The rows come from 4 hidden closed curves, with some noise, and rows from the same curve form a group. Each curve winds through 8 dimensions. The rows are also pushed far along 4 directions, which tell nothing about the answers.
Some rows, each with its group after it:
[-33  13   1   6 -14 -33  26  20  -6  -4  -5  10  24  -6   0  -3 -10   6
  18] | J619
[ 12  12 -16 -12  10 -17 -11  34 -15 -55  -7  -6  -4  17   7  30   6  17
   4] | J932
[ 13  11   4 -13  13   3  -7   8  -4   6   4  17 -22  14   1  -8  22   8
  -6] | J932
[ 28  -5  32 -36  -5  22 -36 -49 -15   7   0 -13   6 -32 -16  19  43  47
 -25] | J619
[ 53   5  14   0  41  32 -17 -27 -25  26 -42  45  22 -21 -34 -14  63  13
  -4] | J34
[-30  14  32   8  -8  -9  21  -2  -2  53   8  25 -10   5  -7 -34  -8  11
   6] | J619
[-33  18  -3  -3 -27 -37  -5  12  -1 -19 -18  -5  28 -20   1  21  -2  28
  16] | J619
[  0  -9  14  -2 -16  10   9   9 -14  13  13  -6  -8   5  14   2 -19   7
  -7] | J34
[ 37   4  13   2  38  20   9 -12 -19  23 -25  36  18  -8 -25 -20  43  -4
  -2] | J34
[ 35  -2   6 -36  24  29  26 -10   9  57  20  28 -32  28  -4 -24  50 -34
 -23] | J932
[-13  10 -18 -15  -1 -27   4  41  -3 -39   8 -11 -10  30  14  27  -7   4
   4] | J932
[-46   2 -17  23  -8 -47 -29  17   1 -38 -16   8  21  16   4  26 -16   2
  14] | J619
[-51  -9   8  16 -34  -4 -38   9  -6  48 -33   4   9 -11   3   5  -9  33
 -17] | J34
[ 62 -14 -13  37  74  15   6  -2 -11 -35 -39  27   7  -3 -34 -13  15   5
  32] | J34
[-14  -1  11  23  -5  -7   8   8  -1  36 -14  -2   5   0   1  -3 -23 -13
   6] | J932
[ 69  -3  -7  22  53  31 -27 -25 -13  -5 -48  28  14 -32 -22 -11  47   6
  13] | J619
[-19  -9   7   8 -12  -9 -23   1  -4  12  -7  14  -5  15  10  12  -3  -4
 -16] | J34
[-63   1  20 -10 -25 -36   1   8   1  24  15 -34  10  14  -1  22 -27  17
  -5] | J619
[ 23  -9  22  -7  26  12  -2 -18  -1  43 -20  21   0 -18 -16 -21  44  -1
 -32] | J932
[ 14  -7 -10  33  36   5 -23  -3   3 -18 -19  12  -9  -3   3 -15   1   9
  12] | J637
[ -3   6  -1 -34 -28  -1  43  16  14  -2  31 -19 -27  25  17  12 -18 -12
  -7] | J932
[-25  -8  21 -39 -30  -6 -17 -31  18  51  -9 -39   8 -26 -13  26  25  31
 -29] | J637
[ -4 -16   7 -34 -16 -12  55   5  10  -1  54 -23  -1  12  29   4  -9 -52
 -33] | J637
[-12 -17   2  21  28 -19  39  18   5 -19  25  -6  -9  14  25 -20 -33 -11
  11] | J637
[ 17   4  10  10   8   6 -66 -11 -26  12 -43  22  12 -18  -2  18  38  26
 -13] | J637
[ 42  -1   9  -9  20  19  18  -3 -12 -30  37  10 -27  28  19  -7  -4 -22
  -5] | J619
[-52  -6  -2 -10  -8 -18  29  13  13 -11  26   5  -1  19  -9 -21 -11   5
 -13] | J619
[ -6  20 -30  10  11 -24   4  35   1 -79  14 -16   0  25   1  11 -31 -20
  21] | J34
[ 44   8   3  -1  14  33 -30 -12 -22  -8  11   3  -8  -5  11  -1  15  -6
  -2] | J932
[-29 -14   8  36  -2  -3 -27  -8   7  22 -39  34   4 -19  -4 -27   2  13
 -23] | J932
[-20  -9   8  -6   8 -12  19   8  12   3  21  -4 -15  12  19 -16  -6 -15
 -25] | J34
[ 33   7 -10  42  29  -6 -39  19 -19 -20 -54  40   0   0 -19   3  11  10
  18] | J637
[-23  21  21  -4 -29  -6   8 -11  -5  32  15   5  15  -4   0  -9  -7 -18
  -2] | J34
[ 37   4 -25   9  45  21 -15  13  -6 -28 -32  21  -7  13 -33  -6  25   9
   9] | J34
[  4   5   5 -24  12  -1  19  -2   7  -5  37 -42 -17  25  -6  12 -15  -9
   5] | J619
[ 17 -11   7 -18 -11  31  -6 -39   9  13  23   3 -10  -7  12 -10  18 -15
 -22] | J637
[ 19  16 -12  -3   3  14  11  23  -7 -11   2   8  -7   5  -3 -11   2 -14
   1] | J637
[ 74 -11  -3  -9  36  14  50  11 -16 -47  33  14 -16  36   5   6  -4 -47
   8] | J637
[ 11 -19   4  -3  -7  21 -24 -44  22  26 -22   9  -8 -26 -12  -7  26  19
 -16] | J932
[-61  10  -5 -34 -56 -21  -5  -2  31  -3  46 -39 -12  16  14  11 -22 -25
 -31] | J34
[-37  -9   3  11  -4 -20  17  14   5 -27  23  21 -15  31  10 -16 -27   1
  -3] | J619
[ -3  28  11 -22 -15  -5   6  -6  -7   8  10 -17  21  -9  -1  12   9 -13
  -2] | J34
[ 10 -19  -7  29  18  -7  76  19  -1 -40  34  16   2  11  10 -32 -46 -30
  28] | J637
[-17 -13  -2  30  16 -19  -9   3   8 -11 -14   9  -1  -6   8 -12 -11   9
   4] | J637
[  1  23 -11  25  29 -13  24  24   0 -42  17  11  -3  14  -4 -33 -23 -28
  23] | J34
[  0 -19   1   4  12  20 -27 -19  -5  33  -9  36   7  -7   0 -23  40 -14
 -31] | J932
[ 18 -11  -9  30  35  -8  -8   7   0 -31 -17  12  -4  -6   1  -9  -3   4
  11] | J637
[-45  -4  -6  23 -13 -16 -27  14   2   9 -27  44   5   2  -1 -18   8   6
 -19] | J637
[-52  21  13  12 -34 -35   2  27  -8   7   5  -6  -3  22  16  14 -44  15
  18] | J619
[-17 -19  -1  -4 -19  -5  18 -14  23  -4  14  -5 -11  -4   4  -5 -16  11
   2] | J932
[ 23 -14 -28   7  29   7  23  13   6 -68  30 -10 -14  14  10  -9 -19  -5
  19] | J932
[  3  12  -1 -17   5 -12 -24  19 -14 -30  -1 -36  -2  13  16  41  -2  13
  -8] | J619
[-48 -17   8   9 -12 -24 -18  -9   7  17 -31  -4  23 -24 -16   7   3  49
  -4] | J637
[ 37   0  16 -22  12  34  45 -11  16  57  20  21 -43  22  -1 -35  18 -33
 -17] | J932
[-24  -1  -2  -1   0 -15 -26   3  -3 -13  -9  14   7   7   2   6  16   8
 -17] | J619
[-19  16 -13  43   8 -36  22  30  -2 -57   3  -8  12   7   0  -5 -59  -6
  49] | J34

New rows. What belongs after each?
[-36   6  13 -26 -17   6  -8 -23  23  43  17 -19 -16   3 -19 -14   8  15
 -20] | J619
[-39   0  18  -7 -56   3 -34 -42  31  58 -14 -11  -7 -30  15   1   2  16
 -21] | J619
[ 15 -17 -16  12  30  30 -18 -15   6  -3   4  24  -9  -5  -2 -36  24  -9
 -11] | J932
[-51  -2  -5  17  -7  -5  -8  10  15  66   3  18 -13  24   8 -26  -6 -27
  -5] | J932
[-63   4  -5  -3 -40  -5 -49 -19  13  40 -36   1  32 -26 -28   5  20  31
 -15] | J619
[-12 -16   1  20  15  -1  34 -10   7  13  11  25  19   0 -24 -38  -6 -36
   1] | J34
[ 28   2  24   2   5  25  24  -7 -19  23  18  21 -10   2  -1 -25  -2  -4
   2] | J34
[ 14  18  -4  -2 -17  16 -30   4 -21 -10 -33   6  17 -24   1  15  14  30
   2] | J619
[ 49  38 -23  -3  34  -8 -12  23 -15 -91  -9 -25   2   5  -3  30  -1  11
  34] | J34
[-44  -8   4  -3 -21   4 -35 -21  17  40 -26  26  -5   2 -22  -9  22  32
 -22] | J637
[-13  -1  -1  26 -23   8 -47  -2 -13   0 -54  21  15 -28   4   7   2  43
  -3] | J619
[ 60 -11   1 -21   7   6  36 -16   6 -58  42 -39 -17   4  19  27 -21 -17
  17] | J637
[-36  20  -9 -17 -33 -26   9   2  17 -16  19  -1   5   6   0   4  -6  -4
  12] | J619
[ 16  11  17  -7  -9  19  -3  -5 -21  27   3  14   3   1  11  -2  11 -11
  -9] | J619
[ -3 -12   1   6 -20  13 -13 -28   5  -5   2   7  10 -23   7  -7   0   6
  -4] | J637
[-43 -16 -24   4  10 -31  32  28  13 -20  30  -2   1  23   5 -10 -19  -5
  20] | J932
[ 68   1 -11  41  52  -2  -7  -2 -28 -62 -37  29  23 -16 -18  10   7  14
  54] | J619
[  9  -3   5 -33  -3   6  26  -4  17  47  23   6 -30  31   8  -2  20 -27
 -14] | J932
[ 29  -5  -2   6  15 -21 -10   9  -8 -47 -10 -18  -1  -5  11  33  -7  11
  11] | J637
[ 35   2 -10 -28  -1  29 -77 -26 -13 -24 -26 -11  10 -30   0  32  58  26
 -37] | J932
[ -2   6  -3 -25 -11   6 -38 -14  10  24 -22 -46   5 -14 -10  38  18  20
 -10] | J637
[ 17 -21 -16  30  14  -7 -18 -12  10 -45 -28  11   2  -2 -16  15 -11  14
  24] | J637
[-36  -7  13 -42 -36 -25   1 -19  24  26  43 -28 -16   6  22  21   5   7
 -12] | J932
[  8   8  14 -23   9   2  10   4   1  21  17  14 -26  15   5 -14  23  -1
 -16] | J932
[-17 -19 -25  -1  -1 -37  30  21  25 -57   4 -42  -1  24  -4  40 -42   2
  21] | J637
[  8  -6  13  18  12   8 -32 -24 -17  28 -54  51  27 -19 -33  -4  43  28
  -2] | J34
[-14  28   6  23  12 -11   1   4   5  10  -7  12  -1  -3  -8 -30  -9  -8
  17] | J34
[ 12   9   2 -31 -19  28  -9  -4 -17  10  13  -3   6 -11   5   3  24   1
 -24] | J932
[-15 -15  11  11  15 -22  27  14  -3  22 -11  -3  12   3 -10   2 -11   4
   7] | J637
[-44   0  -6 -17 -24 -14   6  13  28  23   5 -54  -1  -3  13  11 -19 -15
 -28] | J932
[ -4   4  -7  19   3 -34   6  36  -1 -22  -7   1 -10  20  10  15 -27 -15
  11] | J637
[-30   6  -5  -9  -4  -1  -4   1  18  10   2 -24 -10   7 -16  -3  -8  16
  -3] | J619
[-12   5  11  -1  16   3 -10  -9   7  45   4  -7 -12  17 -10 -11   5 -16
  -9] | J619
[  3   6  12  -6 -15  16 -30 -18  -6  21  18  -2 -12  -4  20  -3   5  -3
 -12] | J932
[-57  19  -9  -7 -28 -16  23  29   5  -3  16  -9  16   4  -8 -16 -22  -7
  -5] | J34
[ -9  25  17  -1 -13  -4  -7  -6 -11   7 -16  17  10 -16 -12  -7  10  30
   8] | J34
[ 53   6  -9   3  35   3  -4  -5 -13 -38 -23   4  17 -24  -9   9  27  10
  21] | J619
[ 39  -1 -18   0  48  32   5   0   6   9  -9  -8  -8   2 -17 -18  21 -20
   0] | J637
[-15  -4  -1  -9 -13 -14   1 -10  21  12  -5 -31   8 -17  14  14  -1  -6
  -8] | J619
[ 11   2 -20  -6  23  -5 -25  13 -13 -31 -25 -16  23 -18 -19  20  25  28
   5] | J932
[-22  -2  14  19  -1  -8  13  11 -10  20 -15  29   0   7 -17 -16 -12  29
  15] | J637
[-22 -10   4   3 -18   2 -11  17 -12  18  -9 -10   2  -1  10   9 -13  17
 -15] | J34
[ 24 -22 -32  38  56  17 -14   2  -7 -34 -10  46   1   7 -15 -33  17   2
  26] | J932
[-29  22  19   6 -22 -19   3  11 -11  21   6   6  -2  13   7   2 -23  10
  16] | J619
[-17  -7  20   1  16  -5  21  -7  -4  22  23   5  -1  19 -21 -16  -8  -1
   2] | J619
[ 26  -7  -2 -17   4   7 -31  -6  -8 -35   1  -6 -12   5  10  26  17  11
 -20] | J34
[ 18  -3  19 -10 -18   8  12 -25   1   5  11  -2  -2 -22  -1   0  -1  14
   3] | J637
[ 13 -15   2  16  10  24  30 -13   0   4  20  28   1  -6   5 -41  -4 -25
   0] | J637
[-19 -17 -10  52 -12 -23  -4   4  -6 -42 -26  26  26 -17  -5   0 -37  24
  36] | J637
[ 33  -9  13  16  25  23  17 -29   8  33  -3  29  -9 -12  -3 -37  14 -21
   4] | J619
[-24  11  15  40   5 -25  22  16 -19  19 -10  46  17  10 -12 -24 -21   1
  37] | J619
[-13  -7 -23  50  28 -37  46  56   8 -26 -10  23  -6  30  -2 -21 -46 -37
  27] | J637
[-16 -14   1   1 -20   0 -17 -28   6   4  -4  14  17  -9 -24   0   7   0
  -9] | J34
[-37  -1 -12   0  -5 -26   0  36  -3 -14  -4   9   5  20  11   6  -2  -3
 -17] | J932
[ 22  -8 -15 -28   5   9  32   1  15 -56  51 -38 -22   8  18   4 -16  -3
   6] | J932
[ 23   0   7   6  19  -9 -16  12 -26 -14 -11  -1   6   4  12  24   5   2
   1] | J637
[-29   0  12  17 -16   3 -17  -5  -3  38  12  18  -8   5  18 -22 -10 -11
  -8] | J932
[-21  -2  -2  37 -31 -15 -83 -10 -26 -24 -45  19  29 -23   6  36  -6  46
  16] | J932
[ 56  -1   4 -24   2  17  40  -1 -12  -7  30 -19   6  -5   6  12   2 -45
  -4] | J637
